The rows of a group lie close to one hidden flat surface of 12 dimensions, which passes through zero. Surfaces can cross.
In the rows, 128 means zero.
Known rows, each followed by its group:
[117 118 133  74 130  81 116 133 139 101 167 173 118 143 114 132]
Q650
[ 91 130 134 163 140 167 119 163 161 138 128 163 179  53 117 117]
Q215
[178 119  91 133 107 121 119 113 162 113 220 149 119 123 127 153]
Q650
[110 110 133  96 161 132 116  87  83 138 127 162 160  99 154  79]
Q227
[109 167 127 136 164 176 121 138 172  79 106 150 153 125 132  95]
Q33
[ 66 131 144 168 106 158  98 125 115 178 129  89 132  98  48 148]
Q215
[149 122 126 114 157 180 125 165 166  80  85 113 143 121 104 104]
Q33
[124 109 140 159 100  97  95 127 126 145 149 127  52 134  84 165]
Q227
[123 107 161  66 106 142 112 113  61 201 130 115 154 120 151 117]
Q33
[ 96 137 169 165 142 133 145 138 144 136 187 114  96 116 123 123]
Q215
[153 103 110 129 124 144 113 136 119 153 188  81 176 105 172 141]
Q215
[ 97 166 133  93 141 158  84 137  96 132 128  99 171 135  90 119]
Q650
[110 135 169 153 159 186 135 107  95 173 102 113 143 140  95 121]
Q33
[119 158 157  86 113 126 101 141 138 128  70  74  93 156 131 137]
Q33
[151 107 121 143 134 119 106  96  99 120 151 137  74  80 131  90]
Q33
[100 136 119 138  84 131  66 110 145 182 113 184 129  75 168 149]
Q650
[ 95 118 106 148 132 117 149 112  93 105 133 161 143  94 126  77]
Q650
[111 168  78 167 102 153 187 158 131 125 100  75 155 125 103 113]
Q227
[154 140 176 158 170 123 112 109  86 156 165 187 166  85  80 146]
Q650
[132  94 175 100 121 119 125 172 163 166 141 110 153 108 119 181]
Q215
[105 168 118 104 144 132 107 101 152  83  86 166 128 132 139 101]
Q650
[137 117 130 120 125 173  61 113 147 131 109 136 146 146 106 162]
Q227
[ 81 109  86 171 143 145 133 107  96 110 114 111 157 145 104 109]
Q215
[125  91 106 101 133 100 119 159 165 127 117 198 136 105 129 137]
Q227
[103 114 139 132 148 133 151 132  97 146  20 137 154  92 145  92]
Q33
[152 170 127  79  86 115  90  98 113 162  97 129  71  91 217  96]
Q650
[ 71 129 129  94 126 124 125 148 176  90  28 153 108 151 135 105]
Q650
[137 134 158 129 112 117 170 177 136 104 111 108 117 153  76 148]
Q215
[ 95 168 120 108 112 116 105 125 119  94  90 192 152 102 123 101]
Q650
[113  73 137 173 173 146 105 144 146  82 125 137 123  95  93 111]
Q33
[ 72 112 151 136 159 169 163 159 166 114  88  85 167 139 114 117]
Q215
[ 97  98 143 140 158 157  39 108 118 172 126 124 115  73 133 121]
Q227
[165 112 187 119 158 119 114 140 191  88  90 171 115 145 181 157]
Q227
[103 171 100 122 126 146 124 110 151  88  89 161 107 127 127  86]
Q215
[128 174 147 104 120 153  80 113  98 156  97 107 131 122 122 126]
Q227
[ 89 188 105 166  86 140 133 109  77 125 127 166 146 105 120  90]
Q33
[161 102 100  71 153 116 178 135 154 177 126 141 138 141 121 139]
Q227
[102 124 128 161 163 157 161 128 139 129  80 192 163 106 131 101]
Q215
[ 96 101 145 159 174 174  68 109 127 182  90  92 157  70 174 122]
Q33
[165 164 142 153 170 151 137 108 160 129 108 217 137 117 149 122]
Q33
[117 144 105  93  85 113  81 104 182 136 126 168 112 176 138 179]
Q227
[142 213 144 145 108 140 134 135 125 163 121  96 135 130 162 138]
Q33
[123 159 143 117 101 178 176 132 140 161 117  98 139 148 133 122]
Q215
[186 110 139 158 172 120 146 116 132 148 191 198 114 124 163 136]
Q215
[117 105  94 147 140 167 137  91 119 129  62 160 151 118 115 100]
Q227
[132 126 117 125  84  74 140  87 173 135 153 192  84 170 176 171]
Q227
[164 105  82  95  96 133 108  88 115 165 120 185 144 112 126 136]
Q33
[130 122 138 110 154 149 121  58 114 178 143 106  58 114 121  93]
Q215
[175 128 127 100  92 101 108  89 160 118 136 178  68 155 155 155]
Q227
[125 140 161 156 124 106 123 138 119 141 145 155 119 124 127 150]
Q33
[162 140 179 136 169 151  91 147 127 161 120 143 153  77 123 144]
Q650
[154 144  93 158 128 156 107 150 120  99 120  84 127 106  62 123]
Q215
[168 167 159 135 132  99 194 148 124 138 121 119 113 109 187 117]
Q227
[140  98 147  57 172 121 125 102 144 137 162  59  76 194 137 128]
Q650
[117  97 120  91 171 135 163 152 140  89 139  83 167 180 131 112]
Q650
[120 140 120  89 139 145 107 150 150 115 145  71 158 160 172 127]
Q650

New rows, each followed by its group:
[ 64 124  72 122 131 141 129 135 143  94 100  92 108 140  66  92]
Q227
[110 101  94 180 102 143 155 105 141 149 131 143 160 172  76 189]
Q650
[ 69 100 150 132 152 123  94 175 134 125 142 156 149  79 110 117]
Q650
[171 138  98 163 132  71 160 139 156 119 118  98 102 113 160 151]
Q33
[162 130 123  90  97 123 167 191 107 134  63 118 157 127 178 115]
Q650
[109 161 163  99 156  98 150 143  96  76 131 100 155 205  90 133]
Q650
[195 140 190 174 163 116 149 147 146 110 141 113  94 124 106 161]
Q650
[139 117 155 119 156 125 118 140 146  75 102 129 102 124 131 109]
Q227
[149 125 155  85 164 119 126 146 167  96 112 118  99 146 116 127]
Q650
[ 69 133  79 106  80 116  94 123 117 128 132  61 129 130 150 124]
Q33
[129 150  81 117 110 156 179 136 152  87 126 155 151 149 130  96]
Q215
[140 192 133 142  95 153  68 118 144 145 126 149 147 113 106 172]
Q650
[134 105 119 134 127 131 122 127  90 183 109 117 103 118  51 134]
Q227
[131 144 130 102 100 157  57 117 137  93 159 104 144 178  93 167]
Q227
[126 149 168 155 158 165 118  73  92 134  98 100 118 116 184  88]
Q227
[111  85  98 145 145 173 111 118 118 172 182  67 147 109 120 121]
Q650
[143 168 112 131 102 119  95 127 115  89 145  95  90 135 133 110]
Q215
[165 133 156 149 118 154 108 118  93 144 161 106  85 119  79 128]
Q33
[117 154 139 149  56 122 132 171  85 149 126 146 158  49  77 130]
Q215
[103  60  89 154 170 126 131 107 104 116 169 105 177 136 145 120]
Q215
[145 128 164 147 174 157 116  89 115 176 128  66  85 129 106 130]
Q650
[ 76  96 138  95 135  94  99 114 136 122 121 117  99 123 100 129]
Q215
[144 165  69 125 106 128 126  72 135 110 125 172  97 140 109 108]
Q33
[194 122  95 127 132 142 181 155 120  99  88 179 178 121 130 105]
Q215
[187 170 162 193 101 119 143 168 132 102 132  81  77 100 132 143]
Q650
[101 115  73 216 163  99 158  86 149 118 131 165 130 118 130 138]
Q33
[139  99  64  75 103 156 114  73 133 154 178  99 105 125  83 116]
Q215
[ 95 149 123 107 134  84 130 109 172 127  81 129 104 170 168 148]
Q33
[161 141 156 176 144 152  78 140 143 138 149 168 135  63 148 144]
Q33
[102 113 106  92 128 146  82 112 166 179 105 123 180 123 187 153]
Q33
[102 120 107 113 116 149 173 118  91 135  70 130 180  97 151  79]
Q215
[140 152 138 131 110 110 153  96  75 169 178  61  79 148 128 123]
Q33
[ 93 109 124 157 165 143 121 178 161  91 163  76 136  97 131 110]
Q227
[188 109 116 101 160 119 152 134  99  88  72  81 143 160 185 103]
Q215
[193 111 130 145 147 149 144  84 132 160 106 163 111 109  91 140]
Q650
[136 184 128 130 126 153 103 113 138 130  68 161  99 114 127 108]
Q215
[122 132 108 136 115 138 108 101 102 100 109 141 105 104 125  87]
Q227
[141 187 170 180 118 137  87 163 104 141 119  92 139 113 180 154]
Q215
[ 67 185 114 185 113 172  82 133 131  72 136 144 133 107  85  99]
Q33
[ 88 165 130 192 128 141  90  84 158 108 141 135 114 111 145 136]
Q650
[110 155 122  95  90  95  87 135 116  50 162 156 113 121 129 103]
Q227
[135 124 134 110 176 148 123 139 138 101 136 151 181 132  41 133]
Q650
[137  94 130 124 180 145 129  95 145 155 111 151 142 154 150 134]
Q215
[ 84 142 141 148 153 110 126 101 140  92 160 143 147 164 140 139]
Q650
[131  69 128  78 139  96 137 128 126 124  72 131 151 133 101 140]
Q215
[101 114 102 184 151 157 119 144  87 103 121  76 172  92 113  98]
Q215
[ 78 137 126 139 131  84 173 150 132  86 102 137  99 130 121  92]
Q227
[129 202 204 168 139 153 108 167 142 102 152 109  96 143  99 137]
Q33
[ 93 136 101  94  74 114 158 101  99 118 108 145 114 107  94  80]
Q215
[ 68 121 160 186 166 103  73 157 134  82 171  79 126 122 167 135]
Q215
[129 130 179 118 147 140 146 110  92 148  99 208 133 129 117 107]
Q33
[111 104  89 114 140 167  96 118 148 100  81 137 143 103 114  92]
Q33
[126  97 103 105 120 133 149  97 105 170  82 132  92 101 193  79]
Q650
[ 96 103 144 142  99 100 150 125  63 169 142 127 157  85 130 124]
Q215
[148  93  99 149 142 157 138 105 170 142 145 113 135 124 176 135]
Q650
[ 99  94 150  80 112 124  85 141 120 103 156 193 143 103 143 107]
Q33
[123 143 134 127 107 113 163 162  91 123  65 167 178 140 106 135]
Q650
[129 126  90  92  79 124  91 145 130 111  95  92 168 141  94 166]
Q215
[123 103 129 115 151  96 156  82 146 118 136 159 121 171 160 133]
Q650
[102 106  92 119 121 182 170 136 164 125 194  78 157 121 115 100]
Q215
